The same things were measured in two ways. Each way mixes the same 10 hidden numbers, adds some noise and spreads widely along 6 directions of its own, which tell nothing about the thing.
In the rows, 128 means zero.
Some things both ways: the first way, then the second way.
[106  85 106 110 110  77 176 139 146 165 252 151  89 126 120 181 146 117
 192 148 117 136 152 122 191  60 113  86]
[139 108 139 110 119 122 151 100 127  85 101 146 126 155 112 160 104  58
 132 147 130 157 127 132 154 144]

[ 86  92  26  91 113  89 169 179 164 132  62 145  60  93 125 127  82  70
 121 157 198 175 171  76 109 132 147 156]
[114 102 141  98 135 168 128 146  83 124 116 107 158 130  81 165 116 114
  89 157 110 131 112 131 159 104]

[112 153 117  89 106 112 122 173 163 129 106  96 136 126 114 121 127 109
 101 117 130 130 122  85 128  94 122 145]
[134  74 139  99 185 117 175 126 107 108  97 152 178 152  96 125 108  71
  62 176 140 235  50 155 146 122]

[131  67 131 175  98  97 158  96 100 165  78 122 158 119 172  66 150 106
  98 141 162 110  88  81 108 177 146 139]
[130 162 121 159  82 104 143  98  80 100 113  94 103 129 172 152 174 175
 134  91 109 106 122 128  78 134]

[121  83 122 106 121  86 140 128  71 138 138 147  85  96 199 165 137  52
 159 153  98 140 159  81 114 148 105  89]
[127 119  93 110 101 126 117 156 126 115 149 164 123  95 111 125 107  99
 121 100 151 134 146 128 159 145]

[120 113 158 152 122  95 100  97 113 126 153  89 151 119 132 114 153 128
 115 108  90 130  79 106 144 117 136 135]
[154 102 107 112 145 129 132 122 162 154 157 119 125 138 127 127 113  99
 126 119 176 147 114 116 180 132]

[125 115 187 169 163 129 183  70 133  99 175 146 145 116  95 140 119 133
 145 138  88 163 130 123 119 129 117  99]
[145 107 153 135  78 134  74  90 123 172 177 114  92  79 125 173 152 158
 133  90 147  62 226 104 167  85]

[100  79 113 130 167  97 152  99 114 121  95 143 133  93 124 122 131 118
 122 135 153 165 119 117  87 141 130 131]
[106 184 105 136 107 149 138 146 117 131 145 118 149 114 135 125 149 150
 134  84 103  79 152 131 138 132]

[126  94 135 120  74  84 143 120 117 127 132 100 126 110 149 100 185 103
 122 120 102 111 132  98 128 123 140 127]
[129  99 130 138  42  96 159  91  89  41 162 112  75 145 144 186 153 169
 173  80  84  53 201 111 119 124]

[122 134 166 116 189 133  87 136  77 125 113 133 149 124 175 162 109 140
 140 131 117 152 107 104 103 148  83 115]
[127 167 110 119 186 138 138 166 100 164 134 128 171 138 111  54 117 123
  87 135 137 151 149 170 115 117]

[148 102 162 148 147 104 148  88  76 148 148 142 138 109 163 145 185 109
 161 133 113 128 131 141 120 131 125  70]
[149 161 103 151 125 105 104 146 164 134 118 162 105 107 144  67 104 125
 145 115 185 138 166 132 109 160]

[ 88 107 148 110 148  93 169  94 115 100 151 127 143  95 134 144 134 124
 157 133 115 151 113 102 120 115 112 115]
[104 148  92 112 142 101 141 120 102 100 159 138 133 180 145 117 129 142
 115 108 115 131 162 159  96 113]

[152 132 150 132  83 135 157 177 146 153 164 157 114 127 132 142 114 147
 145 150 114 118 136 128 194  89 118 109]
[129 111 135 123 113 123 182 125 129  48  88 133 144 134 142 138 132  47
 127 130  84 164  64 153 153 178]

[151 104 154 104  69 101 115 104  70 151 113  96 119 133 139  96 214  86
 145 121  92 109  92 106 129 142 123 102]
[103 129 115 134 103 137 159 150 126  84 152 113 148 160 144 113 135 110
  83 121  95 133 141 165 146 171]

[110 148 138 125 147 125 124 141 125 121 131 149 159 125 153 132  94 148
 137 138 114 131 150 125  95 104  64 132]
[141 153 124 149  86 102 134 101 112 118 137 145  88 112 131 151 131 172
 174  92 152  87 186  93 107 102]

[119 130 105 152 133 107 135 136 143 124 106 169 124  84 140 122 104 106
 130 140 127 129 145 126 108  95 127 128]
[122 136  87 119 118 115 117 155 143 103 153 130 127 146 153 121 146 129
 119 103  87 100 124 159 129 158]

[123 124  91 163 112 117 132 128  84 103  40 156  95  78 154  95  93  80
 154 156 139 129  94 131 105 150 143 140]
[119 120  93 152 112 116 137 148 159  69 123 115 102 112 194 125 145 138
 163  86 113 135  52 143 128 175]

[ 98 107  84 167 153  78 155 119 101 132 135 126 102  86 170 154 117  57
 171 147 150 135 109 112 139 122 167  99]
[143 125 125 118 155 112 113 121 158 112  96 154 116 144 139 111 110  69
 133 147 142 163 109 147 131 149]

[ 98 135 117 130 150 134 109 181  70 117 123  96 113 136 179 164  50 118
 158 151 126 147  84 120 152 144 102 137]
[120  95 136 146 127 129 142 154 106 118 162  98  97 152 126  94 145 155
  79 145  92 147 176 146 102 123]

[142 127 165 170 145 127 121  91  93 124 147 138 127 123 115 129 153 129
 173 131 105 131  77 140 140 127 132 103]
[163  79 172 135 128 124 104 107 134 137  89 120 127  84 137 113 135  75
  90 135 169 156 116 151 185 129]

[130 105 110 119  99  92  97 112  69 127  90 137 101  94 167 102 157 125
 164 129 118 129 124 134 116 133 111 134]
[132  92 120 126 106 125 125 139 108  91  98 121 103 111 138 116 108 117
 123 113 152 135 118 141 148 132]

[123 117 152 113 115 104 112 147 112 118 116 136 161  94 172 120 142 133
  96 122  89 111 136 124 110 102 101 132]
[108 151  97 108 156 111 157 147 111 103 126 163 140 167 109 121 107 139
 121 133 125 139 135 143 112 108]

[145 101 165 151 154 119 146  82 134 162 203 136 149 153  97 140 158 182
 141 123 119 163 159 156 134 108  98  96]
[147 170 128 145 119 141 146 117 115 117 109 106 143  90 154 119 150 100
 161  95 113 132  98 127  98 164]

[186 233 166 161 107 164  98 147  92 117  37 163 127  88 152 117 114  85
 173 137  93  93 100 142 140 114 132  87]
[115 117 162 141 158 127 109 120 185 119  95 156  99 140 137  98 110  92
 134 154 137 116 189 150 181 100]

[129 114 119 127 150 112 113 170 136 133 124 147 117 103 142 154 135  96
 105 131 121 131 132 111 122 101 141 117]
[133  86 170 104 136 138 122 157  92 143 124 141 148 120  71 124 145 115
  49 162  88 109 184 156 176  87]

[144 155 127 137 117 102 125 110 194 165 145 188 170 111  96  97 158 136
 113 118 114 110 180 136  88  44  87 119]
[127 152 137 108 135 111 106 111 106 143 110 142 143 145 112 156 151 117
  90 144 103 110 155 154 137 102]

[ 78  73  49 121 147  44 134  91 119 163 141 128 108  95 149 134 120 115
 159 133 177 172 143 118 120 102 122 135]
[133 119 132 124  85 134 128 118 104 109  96 123 110  83 137 153 147  57
 106 106 101 146 114 135 179 138]

[ 71 116  72 132 149 121 142 178 147  44  65 129 115  71 112 118  56 124
  91 142 133 157 135 159  79 104 138 185]
[113 102 123 106 156 143 132 154 127 118 127 144 151 140  87 164 109 174
 129 157 131 129  89 117 133  96]

Other things, the second way, with their names:
Z_884: [160 125 154 139 132 140 109 118 134 161 105  99 128  96 138 127 156  95
 110 135 120 145 105 133 146 145]
Z_910: [147 104 112 141  96 122 112 124 109 144 167  84 101  94 170  98 151 123
 100  77 147 129 157 143 152 141]
Z_148: [126 179  99 143 101 128 152 167 145 104 142 120 144 153 154  66 136 114
 111 106 102 104 154 159 120 200]
Z_298: [119  92 163 142 111 126 152 100 142 121 130 157 108 112 104 191 151 121
 103 136 104 160 142 104 175  91]
Z_867: [146 131 118 121 122  95 134 136 110  92 116 173 136 121 113 126 108 140
 145 130 151 126 131 132  98 131]
Z_839: [132 125 109 134 101 108 114 125 181 101 133 180 114 108 136 147 111 119
 156 109 155 125 133 112 156 157]
Z_922: [160 119 142 145 160 106 136 121 147 131 112 140 101 118 134 110 128 135
 149 150 137 180 108 118  81 127]
Z_683: [109 144 124 121 167 125 153 177 153  63  87 177 150 162 107 111 104 121
 141 178  77 148  95 154  86 151]
Z_229: [133 185 100 117 116 124 138 156 128  94  93 171 147 128 105 139 103 120
 162 125 124 107 104 116 114 148]
Z_272: [142  89 139 107 153 140 122 138 115 137  81 118 142 116 114 137 131  60
  62 166 134 207  45 148 161 132]
Z_192: [138 102  83 112 173  92 102 167 108 136 145 112 125 166 152  47 108 157
  85 138 175 152 133 184  91 138]
Z_481: [106 140  77 157  66 111 101 186 118 112 157 138 107  80 155 104 155 172
  79  70 109  99 156 153 140 159]
Z_550: [144 162 150 166 140 163 171 123 172 104  67  75 127 120 179 116 140  98
 196 121 109 131  39 119 134 175]
Z_577: [114 150  67 132 132 119 127 158 168 113 143 136 117 144 169 105 119 148
 148  98 146 133  89 133 127 165]
Z_535: [128 162 151 130 208  99 141  97 125 151 115 160 131 177 112  99 112 165
 151 163 152 112 188 133  88  58]
Z_824: [124 150 115 116 150 141  87 132 132 180 154 141 156 117 112 146 138 150
 107 129 140 122 130 127 130 113]
Z_760: [134  93 150 132 102 109 137  96 118  74 118 120  82 111 162 129 153  67
 138  97  87 120 164 153 159 124]
Z_430: [147 114 140 123  97 132 126 144 118 108  91 152 147  80  98 161 136 109
 116 126 128 117  93 121 169 139]
Z_123: [120 105 135 119 121 139 128 177 117  98 134 137 147 141  96  95 107 109
  74 158 110 109 182 163 153 149]
Z_578: [118 128 130 121 118 134 122 128  91 123 148 119 128 179 106 128 111 140
  79 165 128 137 201 142  89 128]
Z_730: [142 136 122 125 168  89 158 132 119 139 110 160 157 123 129 104 143 140
  94 116 141 152  92 152 146 109]
Z_80: [136 125 143 137 133 115 135 113  95 124 102 119 115 136 134 127 145 131
 105 142 111 151 139 138 100 109]
Z_959: [117 168  86 115 135 145 131 167 141 138 135 116 176 143 138 107 123 131
 107 110 136 112  99 159 151 165]
Z_132: [140 126 140 137 158 166 123 159 155 146 139  73 150 130 148 104 156 127
 123 147  82 139  89 145 113 163]
Z_238: [134 173 134 132 171 115 158 124 108 102 102 113 163 187 134  95 122 155
 149 158 126 117 126 156  51 142]
Z_565: [127 127 146 141 140  94 149  79 150 107 126 155  91 157 146 147 148 106
 149 132  92 158 155 131 114 113]
Z_805: [124 114 154 122 123 167  96 119 111 147 117 117  98 102  84 190 124 135
 143 157 106 124 152  91 133  80]
Z_290: [174  88 149 130 169 115 138 103 129 148 101  97 135 119 142 131 139 142
 118 148 175 178  40 125 124 124]
Z_234: [119 158 143 100 184 122 141 102  98 126  98 147 134 158 102 135 116 105
 153 149 107 126 153 136 113  69]
Z_344: [117 158 137 158 145 124 127 144 114 127 113 113 108 152 136  73 126 180
 127 141 136 115 184 142  84 115]
Z_97: [140 111 123 138 120  86 115 117 114 120 131 143  94 131 136 114 121 163
 117 127 164 123 176 134 111 109]
Z_283: [166 133 125 114 168 115 150  96 151 130  83 123 135 137 134 122 102  73
 168 129 179 157  68 121 156 136]
Z_968: [ 97 160  79 114 127 114  81 163 115 131 155 119 137 140 178  92 169 106
  61  87  77 108 141 203 144 148]
Z_438: [147 147  90 138 140 106 115 146 178  93 112 119 105 164 186  74 117  86
 139 137 121 168  92 161  78 214]
Z_188: [153 164 175 143 163 137  87 104 141 181  88 145 101 103 107 119 124 127
 160 157 143 106 195 106 117  78]
Z_841: [146 124 171 143  74 145 135  97  57 157 134  90 118  75 112 190 203 103
  57 121  51 160 139 116 125 116]
Z_161: [126 121 122 101 143 119 121 141  82 116  98 148 134 124  96 121 119 113
  95 143 125 139 133 146 133 103]
Z_127: [159 110 131 110  97 116 130 124 104 119 143 114 138 132 102 154 136 133
 117 122 133  94 147 123 141 135]
Z_659: [159 175 123 143  93 103 112 110 136 123 129 157 118 126 123 135 125 142
 165 122 151  89 183 113  88 152]
Z_90: [120 135 131 131  79 139 114 125 120 104 166 119 107 128 126 178 163 143
 139 117  50  80 182 125 104 139]
Z_988: [145 136 170 132 195 132 125 108 138 165 121 180 140 110  80 125 108 143
 158 166 159 153 163 105 103  70]
Z_733: [128 138 134 113 120 130 135 121 115 116 109 133 131 129 120 133 131  79
 110 125  98 116 153 147 167 125]
Z_737: [140 121 130 123 157 112 128 144 130 146 126 146 160 121 118 116 144 145
  86 146 134 165  85 145 119 134]
Z_384: [135  54 181 134 124 114 108  87  89  75 100 112  76 112 137 181 145 156
 154 143  98 126 129 128 108  74]
Z_768: [107 166 151 150 122 171 161 127 145 108 102 132 142 104 119 151 132 122
 169 119  96 105 118 105 159 121]
Z_837: [114 133 132 133 143 140  94 125 103 136 111  97 102 129 149 125 140 126
 109 134 109 124 149 155 121  99]
Z_732: [166 123  87 108 161 120 119 146 177 161 132 157 130 113 117 102  92  80
 140 129 200 177  85 115 158 154]
Z_36: [166 159 115 147 122 124  92 139 194 167 154 142  91  81 147 107 152  88
 156  92 115 134 138 112 138 169]
Z_564: [136 164 142 121 196 161 116 127 146 200 127 122 152 141  94 131 118 153
 146 164 145 123 135 110 114  86]
Z_568: [138  81  93 116 135  96 129 139 123  79 140 116 114 176 143 114  99 178
 149 130 167 121 106 137  93 145]
Z_891: [142  47 131 124 106 111 118 112 116 122 130  97  84 104 149 149 143 121
  94 106 150 138 112 132 202  97]

Some of these things the first way, each followed by its name:
[123 135  89 171 167 126 115 131 151 136 157 127 107 142  64 143 105 140
 149 130 143 168 122 174 138  86 139 125]  Z_132
[135 162 142  97 120 142 113 170 108  93  72 119 129 109 141 125 127 155
 125 123 112 139 156 156 114 113 110 135]  Z_123
[ 64 133  89 110 191 103 131 117 126  77 111 146 126  89 113 139  90 180
 183 129 167 175 122 148 101  94 107 157]  Z_192
[139 145 118 125 128 126 105 130 122 128  96 140 127 115  95 111 136 133
 127 126 114 144 137 167 103  92 107 126]  Z_768
[104 128  60 153 115  83  58 139  86 147  72 105 125 113 189  95  82  96
 124 129 138 126 108 112 101 131 108 168]  Z_272
[154 179 147 189 169 120  95 101 144 165 160 132 178 129 138 141 105 137
 119 113 102 140 173 157 122  81 106  93]  Z_36
[106 149  98 141 126  94 125  90 161 105 110  68 166 113  89  81 145 145
  90  93 118 156 188 172  78  83 128 148]  Z_90
[141 131 157 195 165 127  84 101 129 163 229 155 163 156 106 142 111 196
 149 124  86 135 122 186 146  68  76 116]  Z_884
[160 120 131 116 112 121 164 132 116 173  92 160 111 117 123 121 176 103
 159 146 162 127 122 119 136 127 138  85]  Z_344
[126 107 168 146 125 119 140 130 175 115 182 125 173 128 104 113 145 200
  83 109  96 133 156 149 126  83 112 148]  Z_127
[157 196 159 187 141 161  52 160 106 127  75 129 168 135 176 110  63 115
  86 128  80 111 121 121  94 132  90 139]  Z_564
[125 117 104 171 127 127 170 151 193 151 117 147 122 133  75 108 113 111
 111 141 179 132  93  95 142 111 171 143]  Z_290
[115 158 120 125 151  99 118 132 160 134 131 133 149 100 138 144 116 134
 122 114 132 147 164 116 124  80 120 123]  Z_234
[106  91  45 178 161  57  34  56  83 156 140  85 125 125  83  82 192 167
 166  94 157 149  57 226 117  78 153 153]  Z_550
[157 131 159 191  82 125 149 107 125  93  85  93 138  93 126  77 154 117
  91 116  92 122 129 146 138 136 189 129]  Z_384
[162 174  81 102  82 115 129 180 183 137  46 140 128  86  94  93 185  98
  80 110 136 110 215 178  93  50 158 117]  Z_683
[141 114 136 154  97 109 140 113 101 126  61 152 135  79 158  86 135 104
 119 140 122 118 110 119 118 135 142 129]  Z_577
[144 144 146 166 134 133 150 146 150 145 144 112 149 131 120 137 126 122
 111 127 126 130 133 138 152 105 148 102]  Z_922
[124 139 138 138 179 114 136 142 139 142 156 167 130 112 126 173 156  73
 157 135 129 112  95 103 125  86 137  82]  Z_535
[134 135 152 162 124 113 121 122 144 150 156 142 150 121 133 123 121 165
 135 125 127 125 109 114 167  95 127 131]  Z_283
[157 105 189 183 119 122 126 139  89 149 149 133 143 112 217 149 112  93
 104 143  80 111 116  80 162 154 135  96]  Z_732
[118 128  93 131 147  60  98  38 118 147  79 176 140  71 118  83 182  97
 160 111 136 140 143 124  50  91 107 117]  Z_968
[103 150 121 146 176 132  91 150 152 104 157 160 165 128  90 131  96 161
 121 129  95 128 120 176  79  55  71 147]  Z_737
[127  44 111 132 119  75 181 134 164 159 166 179 137  81 137 133 180 146
  87 134 141 131 194 153 127  73 144 113]  Z_229
[129 164 121 112  93 104 115 122 168 143 126  98 166 126  64  91 166 108
  95 103  93 119 125 149 111  51 111 126]  Z_298
